The rows come from 4 hidden closed curves, with some noise, and rows from the same curve form a group. Each curve winds through 8 dimensions. The rows are also pushed far along 5 directions, which tell nothing about the answers.
Known rows, each followed by its group:
[  2  -2   2  12 -23 -25  17   3  -6  12   7   5   6  -7  -5  -8  -8  11
 -15   9   4]
Z
[ -2   1  -3  -4  12  25  14  -9  10  -8  -4  -8 -17   3   6  15 -10 -15
  15   8  -8]
W
[  3  -2   6   2  13  14  -3  -8  11  -4  -4   5 -11   5   3   9  -6  -4
  -1  -1 -10]
W
[ -7 -16   4  -6   0  -6  -7  -2  11   8   8 -14  -6   0   6   4  -2  -5
   1  -4   0]
W
[-5 -3  0  0  4 17 19 -3 -3 -3 -5  0  1  6 -3 -1 -9 -4  5  5  4]
F
[  0  13 -10  -1 -13  -3  19   7  -8  -4   6  -7   3   1 -13  -4  -4  -2
  12  13   1]
Z
[ -5  12  -7  -8   0   9  10   4  -4   7 -11  -2   2   1   7   5  -3  -6
   8   1   6]
Z
[ -9 -16  -7 -13  19   2 -21   8  -1  -7  18 -19   2  -8  -2   0  23 -10
   4  -6   1]
F
[ -4  -3   0  -5   8   2 -17  -1   5 -11  -6   2   4   3  -1   0  11   1
  -9 -12  -4]
W
[-1 -9  7  6  7  6 -8  2 -2 -6  1 -3  5 -9  2 -8 -1  1 -6 -5  3]
G
[ 12  14   9   1   4   6 -18  -8   0  -6 -28  33   5  10   9   6   1  10
  -7 -18  -1]
F
[ -1  13   0  -6 -10 -12  -5  10  -3   6   0  -2   5  -7  -4  -4  10   4
   4  -3  12]
Z
[  7   5   9   3   4  -6  -9  -7   6   0 -11  17  -3  28   3   4 -12  13
 -13 -10 -11]
Z
[ 3 14 -2  1 -5 -3 15  3 -6  0 -8  7  4  3 -4  0 -8  7 -2  0  7]
W
[  2  -5   4   5  15   4 -16   1  10   2  -6   3   6  -4  -1   0   0   6
 -17 -13  -9]
Z
[  0  -1  19   6  18  14  -6  10   0  11  17 -17  -2  -8  -7  -5   5 -16
  -4  -3  -7]
Z
[  7   2   3   3   4  -1  -6 -13  -3  -8 -12   9  -6   5   9   5   2   6
  -4  -9   6]
F
[  3   4  12   1   0  -9 -17  -5  -1   1 -10  17  -1  10   6  -3   5  12
 -10 -11   9]
Z
[  8  20  18  16  -6  11  18  -3   3   4 -13  30   0   4 -13  -5  -9   9
 -12   8  -3]
W
[ -1 -13  15   6  -6 -13 -12  -7   7   9   4   3  -3   9   1  -5   1   5
 -15  -5  -3]
W
[  1   3 -14   0   4   4   0   7 -10  -9   7 -10   6 -13  -6  -4   7  -4
   8   4   1]
W
[ -1  -8   6   0   1  -3   6  -4   5  14   1  -4  -2  13   2   4 -12   0
  -4  -4  -2]
W
[-2  6 -4 -7 10 14  9 -1  1 -5 -4 -3 -3 -4 -1  5 10 -5  5  0  3]
W
[ -3  -5   5  -6   7  -7 -16   6   3   3   4  -1   1   4   9   2   2   0
  -6  -8  -5]
Z
[  1   3  16   3  -3  -7  -1  10  -4   6   5  15   9   3  -7 -10   4   9
 -11  -3   3]
G
[  1 -17   9  10 -18 -36  11   2 -12   8  22   0   1   3   2  -8  -8  10
 -20   8   0]
F
[ -6 -35  -5 -12  13 -15 -33  -9   1  -3  18 -22  -7  15  11   6  11  -7
   1 -15  -4]
Z
[ -5  -2  -6  -5  -2   2  13  -4   5 -15   1 -13 -12   2   5   6 -10  -6
   8   8  -4]
F
[  6   5  -4  -7   1  -9 -33   1   4 -10 -17  21  11   0   6   4  11  13
  -4 -20  -1]
F
[ -6   4 -13  -7  -5   3   4   3  -6  -1  -4  -6   0   0   5   5  -5 -10
  13   4   4]
G
[ -2 -25 -11  -7  12 -13 -35  -4   1   6  15 -12   3   3   4   2  21  -4
  -4 -12  -9]
F
[  3  11  10   7 -18   2  26  -7   1   7  -2   0 -13   4   1   0 -14  -7
   9  16   1]
G
[ -5   6   0  -4  16  12 -21   9   5  -6   1  -7   1  -4 -14  -2  12  -3
   4  -8   3]
G
[  2   3 -16  -7  -2  10  -4  -5  -3 -14 -13   0   5   0   8  -1  -1   1
  19  -1   1]
G
[  1   7  -5  -5  -5   3  26  -6   2  -1  -9  -1  -9   1  16  13 -14  -3
   6   7  -1]
G
[ 7  3  8  7 -3 -6 -5  6 -8 -1  7  0  6  0 -6 -8  0  1 -4 -3 -3]
G
[ -5   6 -13 -14  -1  -7 -19   8   2 -18  -9  11   8   2   2   0  10  12
   6  -6   4]
Z
[ -6  -1  10   0  12  18   0   7   2  13  10  -3   0  -4  -8  -1  11 -18
  -2   5  -7]
F
[ -1 -16 -17  -4  -2 -12 -10 -16   3  -9  -7  -5  -4  10   9   6  -1   7
   0  -6  -1]
Z
[ -2 -31  -5   2   9 -10 -15 -17  13  -5   4  -8  -8  12   9   7  -6   3
 -14  -7 -16]
W
[  5  -6   3   3 -12 -26 -13   5 -15 -11  11   5   6  -3   3 -15   6  17
  -5  -2  12]
G
[-13   5  -8  -5   0  13  14   6   7  -2   2 -12  -3 -15 -11  -1   5  -8
   9  12   7]
F
[ -4  23  -9  -9 -26  -4  16  10  -7 -11  -9  16   9  -2 -10  -7   3   8
  20  14  14]
F
[  7   9 -17  -9  12  -9 -29  -5  -2 -27 -19  12   3   9   7   8   9  18
  -3 -20   2]
W
[ -7 -18   5   1  -6   1  24  -8  -2   7   6  -2  -4  14   5   1 -18  -5
  -1   9  -1]
F
[ -5 -15   2  -3  11  -7  -9   3  -3   1   8  -4   3  -1   4   2   5   1
 -13  -8   2]
F
[ -7 -23   2   2  22  17   0  -5   9  11  -2 -10   0   7   9   9 -15 -12
 -12  -9 -14]
G
[  6   9  26  11  -3   5  16  -2   5  10  -7  21  -1   9  -4  -4 -11   8
 -15   1  -2]
G
[  6  21   8   4 -14  -8  19  -6  -6   1 -10   3 -10   6   0   2  -5   3
   1   3  12]
Z
[ -2   4   2   0  -9  -5   5   6   0 -12   5  -4  -2 -12  -5  -6   0   3
   4   6   7]
F
[  7   8  -1   2  -9 -14  -7   2  -4   0   2   7   2   8  -1  -4   0   7
  -1   2  -7]
Z
[ -1 -15  12   8  17  11   0   0   1  14  12 -11  -1 -11   0  -2   6 -11
 -13  -3  -5]
W
[ 2  2 -5  3  6 -6 -2 -1 -3 -6  1 -5 -6  3  1  3 -5  5 -3 -2  3]
G
[  6  -4   2  -2  19   6 -27  -1  -1  -5  -6   8   7   9   5   5   6  -1
  -7 -20 -11]
F
[  0  -5   4   6  17  15  -9   3   9   6  -3  -1   7  -7  -5   1   0  -4
 -13 -10 -11]
Z
[  5   6  10  12  16  17   4   9  -1  10   8  -3   5 -16 -12  -7   2  -5
  -8   2  -5]
G
[ -6  14   7   4 -11  -3  16  11  -2   8   6  -1  -1  -8 -16  -7  -1  -1
   1  12  12]
G
[ -8  -4  11  -2  15   7  -4  -4  14   6  -4  -3 -12  10   3  12  -7  -6
 -11  -8  -3]
G
[ -4 -15  -9 -10   3 -15 -28  -5   6  -8   4 -17  -1  11   1  -1  11   7
   5 -14   3]
W
[ -2 -12   5  -4   7  -9  -5  -9   3   9  -4  -2 -10   8  22  13  -8  -3
 -10 -10   1]
W

New rows, each followed by its group:
[ -3  -9   8   8  -7 -12   9   0   0   7   4   0   1  -3  -2  -6  -8   8
 -15   1   8]
Z
[  6   9  -3   7  -4  -1  -8   6 -11  -3   3  12   9 -12  -9 -10  12   4
  -1   6   2]
W
[  4   4  -9   2 -12 -17  -4   6  -2  -2   5  -1   6  -7  -3  -5   2   8
  -1   4  -4]
Z
[  3   4   7   1 -17 -30 -18   4  -4   1  -2  16   2   2   4  -2  -2  16
  -8  -7  12]
F
[ -1   2  -5  -3  -6  -8 -13   3  -1  -7   1  -8  -4  -3   6   2  -4  -2
  11  -1   5]
W
[ -3  18   3   9   3  31   7  11   1   4  -8   4   8 -17 -17  -8  -3 -12
   9   9  -1]
W
[  0 -22  -1   2  -5 -27  -9  -8   0  -2  10  -1  -9  -2  19   7  -5   3
 -15   0  -7]
W
[ -7  16  -7  -8 -13   8  19  -2   4  -8 -15   1  -9  -6   8   4  -5  -2
  17  13  11]
Z
[  2   9  -6   2  -2  -1  -2  -4   2  -4  -5  -1  -5 -11   0   2  10   0
  -1   2   2]
F
[  0  14 -10  -9   5  28  -5   7   0 -13 -11  -2  11 -15  -4  -4  12  -9
  26  -1   1]
G
[ -6   7   2  -7   3  23  13   0   3  -4 -12  11   2  10  -3   3  -6  -6
  11   3  -1]
F
[  4  -9   5  15 -16 -10   3  -5  -1  21   6   2   4  -4  -4  -8  -8   1
  -6   7  -2]
F
[  4   5   2   9 -17  -6  13   0  -6  -1   4   4   4 -20  -9 -14  12   6
  -2  13   8]
F
[ -5   7  11   3 -13   4  33  15 -11  12  15  -1   6  -8 -13 -13  -3  -7
   5  20   7]
G
[ -5  21  -6  -8  -9   6  21   2   2 -12 -18  -4  -6  -4   3   7 -10   0
  14   4  14]
W
[  7  -2  -1   9 -22 -28  -8  -4   0  -3   2   6   2  -2  -1  -8  -4  18
  -6   2   2]
F
[  0 -17   0   7 -21 -31  20  -6 -10  12  16  -8  -4   8   5   1 -13   1
 -12   8   0]
Z
[  3  -4   1   2  -5 -19  -9 -14   9   6  -7   8 -11   9  14  10  -1   5
 -17  -4  -9]
F
[-11 -15  -1  -4   7   2   8  -4   4   8   2  -9  -7  -2   9   9  -5  -8
  -7   0   5]
F
[  3  -4  -1   3  -3 -12   0 -16   6   0  -8   1 -13   3  14  10  -3   4
 -13  -3  -3]
F
[  2  16   1   2   6  23 -13   5   3  -3 -18  18  14  -7 -10  -9  10   6
   7  -6   5]
G
[  8  14  -5   0   0   9  -4   0  -7 -11 -13  10   9   8  -2  -3   0   4
   9  -5  -2]
G
[  7   4  -4   1   5  -7 -26  -5   5  -6 -10  15   7   2  -4  -3  21  14
 -14 -12  -6]
F
[-11   2  -7  -4 -11  -3  19   7  -5   2   3  -7   0 -17  -3  -1   2  -2
   5  12  18]
F
[ -8 -22   6  -5  16  10  -8  -8   1   7  11 -19 -10  12   8   6   0 -18
   3  -5  -4]
Z
[  3  10 -17 -14  -1 -10 -21  11  -2 -23   3   2   2 -19   2   5  18   7
  16  -2   7]
W
[ -2   8  -4  -8 -23 -29  12   3  -9  -2   7 -12 -10   1   9   2  -2   3
   9   7  14]
Z
[ -6  -2   3  -1  13  10 -14   8   8   9   4   2   6   5 -11   0   3  -5
  -6  -5 -10]
F
[  2   5   2   7 -11  -5  25   6  -8  15   6   4   3  -5  -2  -1 -14   0
  -1  12   5]
W
[  2  -6  -1  -3  17  -5 -35  -7  10   0  -7   0  -7   6  11  13   5   0
 -12 -20  -8]
F
[  3 -13   6  11   4  -4 -19  15  -6  14  34 -16  11 -10 -17 -19  12  -8
  -2   5 -15]
Z
[ -1  -4   6   6 -14 -17  -5   1  -4  -1   7   5   2  -8  -3 -10   7   5
 -11   4   2]
W
[  4  -1  17  13   3   9  10  -3   1  11   3   7  -1  11  -4  -2 -13  -7
 -13   4 -17]
F
[ -1  -3  13   6  -6  -4  19   0   2  20   3   0   0  10  -3  -1 -16   0
  -9   2   1]
W
[  3   8   7  -1  -2 -13 -30   7   0  -4  -6  16   6  -1  -1  -1   6  11
  -4 -15   9]
F
[  0 -26  10  12  16   6 -11  -5   5  27  18  -7   2   2  -4  -3   7 -14
 -21  -2 -23]
F
[  2  20  -5  -3  12  29   7  -9   3 -14 -21  -3  -8   5  -7   8   2  -8
  14  -4   3]
Z
[ 0  7  3 10 -5  7 15 -5 -5  9 -9 -1 -3 -4  2 -3 -8 -2 -2  6 10]
W
[ -4   1  13   6  -5   4  11   5  -2  17   5   1  -3   0  -1   2 -15 -12
  -1   6   2]
F
[  4  11  11   4   4   4  -7   1   6 -12 -11  16   1   3  -4  -2   0  10
 -10  -7  -4]
F
[ -7  -2   2  -3  -9   2  24 -12   1   6 -11  -1 -14   2  18  11 -13  -8
   1   8  10]
Z
[  3 -15  -7   0  -2 -21 -20   0 -12 -13  18 -10   1  -5   3  -6  13   3
   0  -2   1]
Z
[ -1  17   5  -2   5  15   8   1  -1   6 -20  10   0  -1   8   7  -4  -4
  -2  -4   9]
W
[  2  11   3   9  -6   6   3  11  -4  -6   1   2  10 -19 -17 -14   3   5
   5   5  10]
F
[ -8  -4  -4  -6  11  13  -3   5   7  13   1 -17   2  -2  -1   3   2 -11
   6  -4  -2]
Z
[  4   2  -6   2 -17 -18  13  -6  -6  10  -2   9  -3  12   9   4 -13   8
   0   8   2]
G
[ -2 -18  -8   0  -4  -9   4  -8  -2  -5   8  -8   1   1   1  -5   5   4
  -2   4  -1]
F
[-3 -7 15  5 -9 -5  0 -3  7 17  4  9 -5 -1  4  0 -4 -2 -8  4 -1]
W
[  4  18  -9 -11   9   6 -24   4   5  -9  -9   3  -1   0  -2   7  16   1
  13 -10  -1]
G
[ 1  8  4  4 11 15  8 -8 -1 -3 -9  3 -9  8 -2  4 -2 -3 -3 -1  4]
F
[ -1  11 -10  -3  -7  -9 -18   8  -7 -11  -7   1  15  -9 -13 -14  21  12
   2  -8  15]
W
[ -5 -23  -8  -6   2 -13 -21 -12   9   3   1  -9  -7   2  13   8   4   1
  -2  -9   2]
F
[ -3 -10  -9  -9  20   8 -20   1  -1 -17  -5  -5   5   1   8   2   4   2
   2 -15   1]
G
[ -2   2 -18 -13   0 -14 -26  -1   3 -13  -1 -12  -8  -5   9  10  11  -1
  10  -8   3]
F
[ -7   6  -5  -7   4  13  -3  -5   9  -3 -16   3  -6  -3   3   8   4  -2
   7  -3   9]
F
[  7   7  10   1  16  25 -11  -6   3   0 -20  18   3   7   7   8  -2  -8
  -1 -14  -9]
F
[ -7   8  -2  -7  -5   0  -1  13  -5 -12   5   2   9  -3 -17 -10  11   4
  10   3  12]
Z
[-10  13  -7 -16   6  10   7  -7  13 -16 -21  -4 -19   9  12  21  -8  -4
  10  -4   8]
G
[ -7  -4  -5  -6 -11  -1   4   2   3   4   7  -6  -5 -13   3   2   4  -9
  14  12   5]
W
[ -1  -5  -2  -6  10   6   6 -14   4  -4  -1 -26 -21  11  14  16  -7 -16
   8  -5  -2]
Z
[  0  20  -4  -5   6   4 -15   9  -2  -4 -12  11   4   3  -7   4   4   2
   4  -9   7]
F
[  2  11   5   2 -23 -18  10  -5  -4  -3 -11  19  -5  -3   9   0  -2  11
  -5   6  13]
Z
[ -3  23   7  -4   1  19   6   0  13  -1 -30  21  -3  -2   4  10  -7   1
   2  -4   7]
W
[ 0 -1 11  6  7  9 -5  4  0 -1 -3  7  5 -3 -5 -5 -5  3 -4 -7  6]
F
[  7  -6   5   9   8  -8 -11  15  -8  10  26 -13   9 -20  -9 -10  10  -4
  -9  -1  -6]
G
[  5 -15   6  15   3   4  -4   3  -6  21  15  -1  12  -4  -5 -13  -3  -4
  -6   3 -10]
G
